The rows come from 7 hidden closed curves, with some noise, and rows from the same curve form a group. Each curve winds through 6 dimensions. The rows are also pushed far along 4 directions, which tell nothing about the answers.
Known rows, each followed by its group:
[ 23 -20   3   5 -28  36  30 -83 -30 -16  28   5   3 -17 -36 -10]	j609
[-25  17   1  11  -9 -19 -27  62  20   3  -2 -20   9  41  66  -8]	j872
[-58  37   3 -21 -32 -41  -6   9  -9   8  17 -15  40  23  29  10]	j609
[ 22  28  33  54  -9  65  59  -8 -14 -18   5 -35 -51  27  19 -57]	j420
[-38  11   2 -10 -38   4  18 -63   6  11  29  16  34 -15  -7  25]	j711
[  8  15   6  25  -3  22 -10  10  24 -29  15  -3 -32  38  31 -53]	j420
[ -6 -17   4 -23 -29 -17  23 -88 -28  -8  10 -25  42  -6  -4  39]	j578
[ 75 -11  -1  18   6  70  -2  35 -17   3 -15   4 -52 -13 -23 -21]	j711
[ 75   5   1  -6   5  38  -7  62 -38   1 -36  -1  13 -25  11  30]	j872
[ 29  48  15   4 -64  51  15  21 -50  26 -14 -68   8  35  66   0]	j997
[-12  -5 -12 -13  16 -14  11 -52  24 -16  -2  24  14 -28 -45  21]	j329
[-16 -11 -20 -11 -20   1 -10 -62  36 -19  32  37  30 -11 -22  10]	j420
[ -1   3 -14 -20 -21 -14   2 -10 -30  11 -31 -48  19   4  -4  27]	j872
[ 48  15   6  24   7  60   7  39   1  15 -22  15 -27 -15   8 -19]	j578
[  0  16  18 -30  -6  -4 -21   7 -13   8  -8   3 -10 -19   8  20]	j420
[-22  34  -6 -30 -61   8  36 -72 -51   5   6 -37  33 -14 -41  26]	j609
[-15  17  -9   5  13 -14  12   6  10   5 -12 -22 -14  23  -6 -16]	j997
[-73  24  -1 -35 -32 -65 -25   8  -6 -21  -9 -44  28  14  14  36]	j609
[ 31   0  14  12  16  29  15   5 -21 -10  -7   2 -38 -16 -25 -26]	j420
[ -2 -32  -9  43  70 -18   2  14  68 -15 -11  23 -31  20   6 -39]	j609
[ -5  16  -5  14  21  -8  23  32  -5  10  -6 -14  -8  17 -12 -19]	j329
[-49  23  -7 -32   2 -58 -19  11  18  23   5  -9  19  29  19  20]	j609
[-13  22   6  12 -48   7  26  -2 -49 -19  -2 -58  19  21  15  -8]	j711
[ 22 -31 -12  -5   2  19 -15 -42  28 -31  32  69  21 -38 -33  14]	j872
[ 39 -33   4 -31  20   5 -15 -25  -8  16  11  59  15 -53 -28  40]	j711
[-10   0  34  39  -1   8  13  -6   9   1  22  -9 -14  37  70 -43]	j578
[ 18  31  11  -4 -35  34  -6   7 -15  -6 -13 -44 -24  22  32  -7]	j997
[ 19  -8 -10 -30   3  -2 -31  53 -15   2 -10   3 -12 -18 -32  38]	j711
[  5   1  -1   7 -51  54  45 -85 -17  14  14  12  33 -39 -28  26]	j711
[-42   7  22 -16 -22 -31  -5 -33  -9 -17  63  27  27   7  10  -6]	j711
[-20 -28  -6  25  -8  -7   7 -31  19 -34  22 -15  -2  28  -1 -19]	j329
[  1 -27   3  17  -2   7  18  -4   1  -6  14   8  13  -8  -6  19]	j711
[ -2 -28 -11  33  51  -4  -8  -2  50 -35  22  54 -37   0 -35 -66]	j329
[-59  16  24  21  -8 -32  -3  -5  14 -52  57   3 -12  44  26 -66]	j609
[ 27   6   6  31 -17  35  19  12 -15 -17 -17 -21   9   5  28 -12]	j329
[-16  -8 -14   2   5 -17 -25  50  17  31 -26 -22 -13  19  20   8]	j872
[ 27   7  21  43  53  25  21  24  29  -6   0  30 -44  10  16 -60]	j711
[ 19  48   9 -33 -16 -12 -22  58 -34   2 -49 -63   6  22  51  28]	j997
[-11 -23 -11 -44  -1 -29 -25 -13 -17  41 -11  18  17 -42 -35  51]	j578
[ 31 -35  -4  32  45  21  31 -27  31   6  -3  29 -13 -12 -17  -8]	j609
[  5  -4 -21  -7  51 -38 -45  86  17  -1 -13  31 -11   5 -12 -25]	j329
[ 32 -50 -38 -26   1   9 -38  -1  13  20 -19  54  41 -64 -42  65]	j329
[-21 -15 -16  11  31 -28 -37  88  32 -11 -22   8 -14   5   2  -2]	j872
[ 42   8   0  68  27  56  27  42  25  -3 -21   4 -28  20  31 -66]	j997
[-14 -31  -8 -24  59 -52 -26  15  40 -11   9  60   5 -34 -39  33]	j711
[-14  -3  19  37  24  -4  -6  52  38  -9   7 -22 -53  52  51 -35]	j997
[-36  -6  31  17   2 -19   0 -27   7  -4  44   4 -28  33  35 -56]	j420
[  8   2  -1 -12  -8  -7   5  -2 -31  15 -19 -42  -2  12   3   7]	j872
[-11  40  43  23 -27  10  25 -11 -21 -15   9 -58 -13  54  81 -33]	j578
[-29  -2  -5  36 -30  13  11   7  13   3   0 -40  -8  39  27 -24]	j872
[-13  18  28   3 -19  15  37 -74   1 -11  53  -7 -18  30   9 -17]	j872
[ 55  11 -21  35  27  56   6  75  23  12 -55 -20 -44   9  -3 -16]	j578
[ -2 -13 -22 -11 -11  10   2 -25  -6   7  -7  12   5 -33 -57  15]	j997
[ 12 -32 -21 -18  18 -15  -6 -36   5   7 -15  14  12 -25 -37  21]	j872
[ -29  -37    7   28   -5    2   44 -102   30    6   37   15   19    2
    3    4]	j578
[-34  45  10 -42 -32 -31 -35  68 -25  21  -4 -37  10  21  38  38]	j711
[ -6  40  25   5 -35   7  10  -1 -17  -9   4 -54   0  49  70 -12]	j997
[ 62 -49 -10 -13  35  25 -35  33  15  13 -28  36 -24 -47 -25  45]	j997
[-62   1 -19 -26 -14 -55   4 -44  14   6   7 -13  44   6 -15  38]	j420
[ -8   6  34  30 -27  28  50 -67 -14   2  20 -52 -30  40  37 -29]	j578
[ -5  13  -5  14 -30  25  20 -39   3 -19  31   7  14   8  -9 -22]	j578
[ -5  -1 -12 -51  58 -74 -46  19  34  -4 -19  30  13  -9  -6  36]	j872
[ 26  -5 -25 -47 -19  13 -19 -27 -19   9 -13   4   6 -36 -57  43]	j329
[-13  36  24  36 -38  41  66 -23 -24   1   8 -52  -9  30  19 -18]	j609
[-27  -5  28  60  21   6  11  25  52 -17  38   9 -36  53  60 -58]	j609
[-58 -14 -14 -39   2 -84 -18 -44   0 -24   8  13  67 -17 -19  35]	j609
[-22 -24   3  11  29 -23  19 -47  29 -11  30  17 -11  10 -19 -11]	j997
[-10 -30 -14  14  50 -22 -45  38  61   5   4  43 -35  11   6 -40]	j420
[ -2  12  -2  -9  -6 -26 -22  87 -39  28 -40 -35  24   8  37  18]	j420
[ 57   2 -15 -29 -11  27 -10  -4 -43   4 -34   0  16 -42 -32  27]	j997
[-83  -7   9  24 -30 -43  38 -94  21 -29  73   3  52  42  24 -22]	j578
[-18 -35   3  31  53 -22 -13  12  69 -19  20  26 -44  32  13 -37]	j711
[ 37 -17  -8  -1  27  12  14  16 -10  21 -29  -4 -13 -17 -27  22]	j997
[  5  -7 -29 -42  48 -51 -56  52   9 -17 -34  26  -4 -29 -50  12]	j329
[ 24  44   4   0 -40  35  22  60 -57  39 -37 -48  24   1  29  26]	j329
[ 44 -35 -12  29  -7  53  -6  -8  20  -4  11  27  -3  -7   2 -13]	j329
[-65  19  -2 -41 -11 -98 -22 -17  -1 -35   5 -49  49  47  34  25]	j578
[-23 -20 -12 -14 -25 -27 -22 -18   4 -20  17  -9  29  13   6  15]	j329
[-16 -20 -12  34  12   8  -1  -8  36 -29  39  48  -8   1 -26 -49]	j420
[ 44  28   0 -16   8  17   1  33 -30  -9 -53 -39 -18  -8  -7  16]	j420
[ 22 -48 -12  -5  40 -12  -2 -13  20  25 -28  36  21 -47 -18  48]	j578
[-26   6  29   8 -19   8  11 -25   9 -11  51   8 -14  18  20 -10]	j609
[ 29  35  21 -45 -51  35  -1   4 -71  34 -30 -44  -1 -31   7  56]	j420
[-54  26  16  -7  10 -60  -1 -24  33 -18  31 -15   5  59  50 -21]	j872

New rows, each followed by its group:
[ 35  -2   4  27 -56  83  48 -94  -2  10  26  -5  14   1  11   6]	j872
[ 16   5 -28 -18  18   4 -34  47  25   2 -37  10 -17 -16 -29  18]	j420
[-47 -11  -1  -9 -57  -1  -5 -38  -7  11  38   1  26  -6  -2  23]	j997
[ 44 -14   7  35  47  15   6  31   1 -21 -16  13 -26   1  11 -47]	j420
[ 23 -13 -11   6   4  23  31 -21  -9  34  -6   0   2 -14 -30  17]	j997
[-41 -10 -10   9  -8 -20 -18 -32  38 -20  24   8  -5  24   4 -30]	j609
[-57  23  27  28 -33  -1   7 -10  25 -37  71 -10 -24  62  40 -49]	j872
[ -5  12   4  23 -23   7  35  34 -37  33 -33 -79   3  34  34  12]	j578
[-40 -19   1 -29 -28 -21  -5 -54   0  -7  23   0  12 -21 -29  47]	j997
[  7 -32 -24  -7  10   1 -31   3  32 -22   3  52  18 -40 -39  26]	j872
[  8 -25 -17  -6  12 -15 -30  67   1  -7 -17  14  20 -20 -14  35]	j711
[ 11  -3   2  18  90 -39 -12  75  42 -11 -17  16 -44  29  10 -40]	j609
[-37  -1  -8  28 -18  10  15 -57  36  -8  35  16   2  19   0 -41]	j609
[ -1 -44 -27 -26  47 -52 -42  43  10  -1 -22  54  32 -54 -45  40]	j997
[ 29 -10   7 -30 -31  29   9 -46 -46   8  30  40  32 -56 -42  40]	j711
[ 42   0 -19 -43  14  -4 -29  22 -18  17 -34  -2  -2 -20 -26  30]	j997
[ -1 -24  -7  13  50 -27  -8 -26  45 -24  25  58   6   2  -5 -38]	j997
[ 44  -3 -18  20  -3  27  -6  77 -29  22 -43 -29   5   5  16  -4]	j420
[ -2   0  -6  23  29 -28 -18  66  28 -24 -24 -14   8  34  46 -12]	j329
[ 58 -40 -18  50   2  80  10  27  11 -11  -3  20 -33 -18 -35 -17]	j711
[-37 -16 -11  16 -18  -3   2 -51  21  -2  52  35  11   8 -18 -37]	j997
[  5   7  12  54 -26  49  28  -9   8 -26   3 -25 -11  27  41 -40]	j329
[ 20 -36 -32   3  36  13 -16   3  59  20 -13  65   9 -40 -34  31]	j329
[ -5  -1  17  47 -54  59  36 -39 -15 -21  20 -32 -13  15  21 -27]	j609
[-67  41  11 -14 -12 -63 -25  57   7   2  12 -24  24  47  62  -1]	j609
[-40  18  13  -7  40 -75 -22  48  18 -22 -23 -51 -25  57  51 -22]	j578
[-32  37  12 -37   4 -60 -31  28 -21 -17  -4 -30  -4  29  24 -15]	j711
[-21  23  -1 -27 -23 -12  -5   3 -27  18  -4 -24  -4  -1 -15  13]	j578
[ 25 -22 -14 -15  53 -33 -49  47  21  -2 -16  32 -10  -3   2  -8]	j872
[-13 -20 -14 -42  16 -37 -29   1  13  41 -14  17  11 -24 -16  55]	j872
[ 46   9  10  14   0  35   0  29  -5   5 -21 -12  -4   7  45   0]	j997
[-12  11   8  19 -54  32   3  34 -25  20   5 -41  -6  23  34  -1]	j997
[ -7 -25  -4 -39  59 -67 -43  32  15 -33 -14  36   2 -35 -36  35]	j609
[ 30  14  10  31 -32  75  45 -34 -26 -14  11 -18 -32  -3 -27 -36]	j609
[-38   8   0   4  -3 -49   1  15   4 -21   4 -25  36  35  35   6]	j329
[  5  52   6 -34   0 -35 -26  75 -28 -16 -38 -64  -9  42  37   8]	j872
[-24 -57 -32 -29  64 -70 -41   5  53  20   7  78  25 -37 -51  40]	j997
[-53  -4 -13   1 -26 -21   8 -19   9   9  22 -25   2  27 -13   5]	j329
[-17   5  -5 -11  15 -34   5 -34  20 -23  29   5   4  29 -11 -13]	j329
[ -1 -14   2  16  43 -12  -7 -30  57 -22   9  25 -24  18  14 -34]	j420
[ 34  -2 -15 -10  24  -1 -39  49  21  14 -28  24   9  -7  23   7]	j997
[-39 -29   2 -10  26 -39  -8 -57  25  -5  41  54  -2 -20 -37 -18]	j578
[ 17   0  -5 -12   8 -10 -40  41  -9  -9 -15  12   6  -7  13 -12]	j711
[ 29  24   3 -17 -60  41  11 -24 -43  31  -5 -28  33  -3  28  31]	j997
[ 60   7  -8  22  18  62  15  64 -10  16 -54  -6 -31 -30 -25   8]	j420
[ 49   7   3  -9  40  -4  -4  80 -25  21 -35   5   4 -13   8  18]	j609
[-38  -8 -14 -12  21 -44 -49  51  38  13   0  25  -5   5   6  -2]	j420
[-55 -25  14  30  -6 -21  41 -92  37  -2  44   3  17  27  22  -9]	j578
[  0  28  -2 -14 -45   7  35 -15 -52   9 -17 -42  51 -10  -1  46]	j578
[-23  32  25  45 -28  25  21  17  -1  -4  33 -20 -16  51  56 -65]	j578
[ -2  -6   4  36  39  19  -8   5  65 -19  16  26 -71  26   0 -66]	j420
[  5  -2   1 -45 -15 -25 -24  17 -49 -10 -17 -32   3 -16 -21  43]	j997
[  7   2  10  46  56  -3  13  28  40 -37  -1  24 -23  19  23 -58]	j578
[-47   5 -14 -38   0 -73 -24 -13  10 -29  -3  -3  54  -3  -6  41]	j872
[  9 -15 -16  -3 -58  41  10 -40 -26  -7  13 -10  17 -22 -43  29]	j711
[ 20  33  23  14 -47  73  62 -61 -35  24  48  -5 -15   9 -12 -21]	j609
[-17  29 -14  -3   0 -26 -15  40   7 -29  -5 -19  11  33  13 -17]	j578
[ 39  21  11  26 -16  76  39 -14  -9  16  -7 -19 -50   3  -8 -22]	j711
[-38  16 -11 -47 -20 -48 -16  -2 -23  16  11  18  63 -21 -14  44]	j329
[ 41 -27  -9  43   2  61  12   3  11 -19   3   1 -47   4 -25 -38]	j711
[ 39 -40 -15  50   4  80  43 -57  34   2   3  43 -14 -40 -48  -6]	j711
[ 18  -1 -27 -42  48 -32 -28  25  15  26 -17  53  17 -33 -44  25]	j609
[  0  26  15 -28 -51 -13  11  18 -81  18  -8 -63  42  13  33  37]	j997
[ 15 -34  -7 -22 -17   7 -30 -19  -8   1  23  35  12 -30 -20  19]	j997
[-61  25  39  45 -16 -22  15   5  19 -15  50 -27  -7  81  99 -69]	j711
[  7  14   2 -46 -36  10   0 -24 -37  16 -10 -37  -6 -14 -26  54]	j609
[-54  -6   4 -10  33 -77 -29  55   4   4   2  11   7   7  11 -11]	j420
[  9 -13  15  28  -1  19  37 -42 -18 -32  19  -9  -8   3 -10 -30]	j609
[-53   1  30  17 -29 -18  28 -37 -24   8  45 -13   9  21  27 -27]	j420
[-33  13  -8   9  -2 -22   1  45  -7  13 -14 -42 -21  31  -3 -18]	j420
[ -2  23  29  12 -11   9  45 -21 -27   3  29 -35 -17  39  23 -21]	j609
[-30   9 -15 -46  17 -43 -42 -18  33   2   0  38   8 -22 -23  16]	j711
[-36   6  19  -7 -24 -22  35 -69 -34  -1  21 -39   5  19   0  -7]	j420
[ 65  -7 -13 -14  12  31 -22  43 -16  36 -57 -17 -18 -20   3  27]	j420
[-25   8 -11 -29 -26 -22 -34   3  -2  -1   1 -10  10   5   0  10]	j609
[-29  36  -1 -63 -41 -23 -16 -40 -24  23  -3 -16  25 -17 -11  48]	j711
[  5  13  -4  13 -54  43  49 -89 -18 -24  32 -20  23  10 -21  -5]	j578
[-35  23   1 -37 -34 -22 -15  -1 -13  -2 -11 -44   1   5  -2  40]	j609
[ 36 -11   6  27 -12  56  36 -52 -14 -10   3 -18 -29  -1 -18 -26]	j711
[-34  22  11 -59  -5 -66 -27   9 -21   1  10 -30   7  21   9  35]	j609
[ 20  -3  -9 -10  -1  -3 -31  51 -20 -10 -42 -42 -17   7  11   6]	j609
[ 59  33   5  11  -1  55   4  72 -33  23 -20 -20 -40  12  11 -28]	j609
[-10  -1   8  27 -28   3  12  16 -27  -6  10 -32  13  29  35 -26]	j872
[-15  33  16 -30 -28 -33 -17  22 -33 -20  13 -26  34  23  39  17]	j872
[-41 -10  22  14  25 -28  16 -96  46 -51  62  52  -1   8  -2 -46]	j578
[-75  24 -14 -25 -22 -59  -1 -29   2   5  22 -17  29  26 -12  -2]	j997
[-23   3  -9 -12  28 -42 -10 -18  24  -5  31  39   8  10 -18 -28]	j609
[  1  34  13 -29 -58  23  19  -7 -78  36 -13 -58   2  -6  -6  25]	j578
[-44  11   4 -18  -6 -53   3 -45  -1 -19  33   3  41  21  14  -7]	j997
[ 26  -9 -20   0 -30  52  10 -55  13  -2   9  28  20 -30 -32  23]	j420
[ 30  10  18  16  38   4 -23  80   9  16 -23   1 -32  19  57 -26]	j711
[ -7  44  17  29 -43  39  43   4 -17  36  10 -61 -18  61  57 -27]	j609
[ 24 -10  27  35 -14  44  25   5 -15 -12   1 -35 -32  17  29  -8]	j609
[ 10   9   1   7  -4  11  -8   7  -1 -22  -4  11   9  -9   9 -15]	j329
[ -1 -10  -1 -36  14 -44 -21 -10  -3   4   8  12  25  -1   1  25]	j997
[-54   8  17 -39 -18 -67 -24 -24  -7 -30  22 -10  40  11  31  32]	j997
[ 42  33 -20 -28  32   2 -15  80  -7  32 -51 -13 -18  -1 -17  21]	j329
[-67   1  17  13  15 -44   8 -26  55 -18  51  23   3  33  24 -14]	j872
[ 25  -3   4 -33 -25  14   9 -13 -68  36 -20 -18  11 -43 -29  41]	j578
[-17 -41 -22  -1  57 -49 -56  87  48  14 -10  41 -18  -4 -10   4]	j997
[  2 -25  -8  40  39  26  21 -33  60 -20  18  44 -42  -8 -41 -36]	j711
[-39 -32  -4  36  -1   2  15 -32  39  14  30  14 -12  13   0 -20]	j872
[ 33  -2   2  23 -10  50   8  -9  -4 -16  -4  19   0 -22  -2 -19]	j329
[  3 -19 -15 -20  57 -48 -31  -1  50  -2 -10  45  16  -9   2  17]	j872
[-10  23 -13 -18 -46  23  14 -19 -18  14  -8 -32   3  -6 -31  31]	j420
[-12   6   3 -10 -20  -6  15 -56 -20  -9  34   0  14   8 -17 -17]	j609
[-38  14   0 -14 -40  -2  21 -50  -4   4   8 -23  18  -3 -11  33]	j609
[-32  -4 -12 -33 -23 -32 -25  23 -15   1  -7 -10  27 -21 -22  55]	j872
